There are 3 ways to turn a row about zero (a turn may also mirror it). The second row of each pair is the first, turned, with some noise. The first 21 pairs use one turn. New pairs use 2 turns, one after the other, and a turn may come again.
Known pairs, each followed by its turns in order:
[-22.9  15.9   6.8   3.9 -28.4  -8.5]
[ 10.3 -16.7  20.5  13.5  10.5  24.1] | (2)

[-33.3   3.3  12.6  -2.4  -9.4  16.8]
[ 20.9   0.4   2.0   5.5  12.0 -32.1] | (1)

[-32.7   6.1 -19.1  14.2  -2.8  26.7]
[-18.8 -33.4  20.7 -18.9   7.4   5.7] | (0)

[ 21.0 -10.8 -23.3 -24.5 -18.4  30.1]
[ 17.8 -14.3 -14.9 -36.8 -30.7   1.1] | (1)

[-33.0 -29.7  15.0 -24.6  31.5  21.7]
[-32.5 -34.6 -27.3 -33.2  12.2  -6.0] | (2)

[ -1.8  16.0  20.1 -27.9  26.2  -7.1]
[-13.6 -18.2  28.5  22.6 -17.4  -9.7] | (1)

[ 19.8 -33.7 -13.3  -1.3  12.8  23.5]
[-28.4  26.9  17.6   7.7  21.7  -7.8] | (0)

[  9.1 -32.5  -3.3   3.1 -27.6 -19.1]
[  8.5  -9.6 -21.6  38.4 -13.2  -0.4] | (2)

[-13.0   8.6   4.1   5.5  -8.5  24.0]
[  7.7 -18.5  17.8 -16.3  -7.4   4.2] | (2)

[ 28.9   8.4  -8.2 -21.9  -1.5  16.3]
[  9.7  24.3  -5.0 -10.2  29.4   3.6] | (0)

[ 16.3   4.9  11.9  11.8   0.5 -32.9]
[-28.1  21.6   8.4   7.5   2.9  14.4] | (1)

[-17.1  32.6  -1.3  32.0  22.1  -3.8]
[-21.1 -17.4  -9.7  21.5  38.5  -6.8] | (1)

[-10.7 -21.0  -7.0 -21.2 -20.3   1.8]
[-24.1  -6.9 -25.2   5.1  14.0  -1.8] | (0)

[ 15.3  22.7  28.0 -25.4  -7.3 -12.5]
[-29.1   6.2  21.4   2.0 -25.1 -20.5] | (1)

[ 31.4  32.7  12.3 -32.1 -10.0 -17.6]
[-42.2  -1.9  21.8 -16.2 -28.6 -12.6] | (1)

[ -8.6 -24.8  18.5  19.6  -5.0  20.4]
[ 11.7 -23.5 -17.9 -15.0 -22.5  12.1] | (2)

[23.3 23.7 -0.5 -7.0  9.9 14.8]
[ 24.4  16.0  11.1 -11.6  17.8   8.5] | (0)

[-15.8 -23.0   2.5 -16.3   5.2 -20.8]
[-20.5 -11.5 -23.9  14.3  14.8   4.5] | (2)

[  8.1  29.4   8.7  26.1 -10.4 -32.1]
[ 32.1  -2.8  -6.5 -12.8 -35.6 -14.7] | (0)

[-18.6  21.9  11.4 -27.0  24.9  15.0]
[-14.4  -6.6  12.1 -32.0  32.1  -6.2] | (2)

[ 18.3  -2.7  -5.8 -13.2 -28.2 -31.3]
[  3.0  17.1 -41.7  -7.4 -10.7 -13.3] | (0)

New pairs, each followed by its turns in order:
[  9.0 -28.9 -20.0 -32.3   6.6 -24.0]
[ 19.2  -6.5  -2.8  17.7  44.0 -18.5] | (1) (0)

[-24.2   8.3  17.8   7.0  20.6 -23.5]
[-6.6 -8.1 23.5 -5.5 24.9 25.2] | (2) (0)

[-20.8 -16.5   6.0   4.3 -28.0 -11.1]
[ 9.5 27.5 10.8 -9.3 25.0 -6.5] | (1) (2)

[ -5.4 -10.5  -4.6  10.4 -21.8  15.3]
[-19.8   0.4 -17.0   8.9  10.6   9.6] | (0) (2)

[  1.7  32.9  -0.8   4.3 -29.6   8.1]
[ 35.3   6.5 -23.0 -13.2   7.3  -2.8] | (2) (2)

[-33.1 -22.4  -9.5  27.8 -22.7  -9.9]
[-35.4 -23.0 -28.9  10.6 -17.4  -7.4] | (0) (0)

[ 13.1  31.7  20.1 -13.6   2.6  16.7]
[12.3 28.3 20.7 -9.6 24.5  3.1] | (1) (1)

[ 30.6  14.7 -10.4  14.2 -12.1 -20.9]
[-27.5  -1.5  18.4 -28.7 -12.2  -2.8] | (0) (1)

[ 11.0 -17.4   4.4 -30.8 -27.4 -19.8]
[ -4.8 -25.6  -2.2 -21.9  30.2  22.0] | (0) (1)

[ -0.6  13.1 -20.9 -10.4 -26.2 -31.6]
[  8.6 -16.4  12.2 -43.3  -2.7   6.4] | (0) (1)

[-21.6 -13.0  11.9   0.9 -21.8   4.7]
[-33.7  -1.3   5.7  -0.9  -5.4   5.8] | (1) (1)

[-22.3  -0.1   5.8   0.1  18.8  28.8]
[  2.0  20.8 -24.9  14.3 -23.0   1.7] | (1) (2)

[ 26.0 -23.8 -25.6  30.6 -26.2  -5.3]
[-17.6  33.0 -28.7 -32.0  17.2  -9.8] | (2) (1)

[-16.0  17.6  -9.9 -22.4 -18.4 -14.0]
[  1.9   4.4 -24.4 -24.6  -4.3  21.4] | (2) (2)

[  6.6  29.0 -25.6  17.2  28.8  25.4]
[ -2.2  -2.3   9.8  21.2 -43.1 -30.2] | (0) (1)

[ 25.9 -21.2   5.2 -24.6  31.9  -6.0]
[ -7.5   6.6 -12.8 -27.6 -27.4  31.1] | (2) (0)

[ 26.3 -28.0 -14.3 -25.2 -17.3  19.7]
[ 19.4 -15.7  16.8  25.0   3.0 -37.1] | (1) (2)

[ 31.8  14.5  26.5  -8.7  10.0 -29.2]
[  3.1 -54.2  -2.4  -1.6  -4.9  -7.4] | (1) (0)

[ 4.3 26.7  4.7 15.9 21.4 22.3]
[-27.3  -1.9 -11.0  12.7 -25.9  16.8] | (1) (2)

[-29.8  18.9  -9.8  12.7  -2.5 -27.0]
[-13.4  12.2 -20.5 -30.2  19.2  10.3] | (1) (2)

[ -2.6   9.6  12.9 -30.8 -22.2  -8.6]
[-3.2  0.9 -6.4 30.3 -2.8 28.1] | (2) (1)

[ -0.5 -20.6 -30.7 -11.0  29.1  13.8]
[-18.0  20.8  11.2   9.1  30.5 -23.8] | (1) (0)

[-23.4 -33.6   2.4  12.5  21.2  11.1]
[  5.1 -23.7 -10.1 -11.8  -6.3  39.1] | (0) (2)

[ -6.8  12.2 -15.4 -31.5  15.1   2.2]
[  1.5 -13.8   0.1  20.8 -22.6  24.8] | (2) (0)

[-13.8  19.2  -3.7  10.3 -22.0 -29.0]
[-16.6   4.7  -0.2 -20.0  33.5  10.9] | (1) (2)

[ 14.1  -6.4  18.7  -1.5  23.1 -23.9]
[-12.0 -35.5  -1.2 -10.3  12.3   8.5] | (2) (1)

[-9.0 -0.9 14.0 -0.1 17.0 14.3]
[ -4.9  16.2 -12.3   0.9   9.1  16.4] | (1) (1)

[-22.9 -31.6   5.7 -23.2   8.7 -18.3]
[-40.3  -6.4  -0.8  -3.1 -24.8  10.9] | (2) (2)

[ -0.2 -16.0  18.1  18.2  -9.7  -7.7]
[  3.9   1.0   8.8   2.2 -24.5 -17.5] | (2) (2)

[  4.4  21.3   3.5 -23.5  -8.3 -26.2]
[ -2.9  27.4  -8.4 -28.4  -0.7  16.0] | (2) (2)

[ -5.1 -19.6   0.6 -15.4 -20.6  21.1]
[-32.6   9.9 -10.9  -9.0  -3.3  13.8] | (0) (2)

[-21.7   7.6  29.4  -6.3 -20.4 -23.0]
[ -3.4   4.8  -8.1  25.9 -38.6  -8.4] | (0) (2)

[-30.5  12.7  28.9 -31.1  -9.2  -6.9]
[ 24.5  -5.6 -36.3  -6.0  -1.0  33.1] | (0) (1)

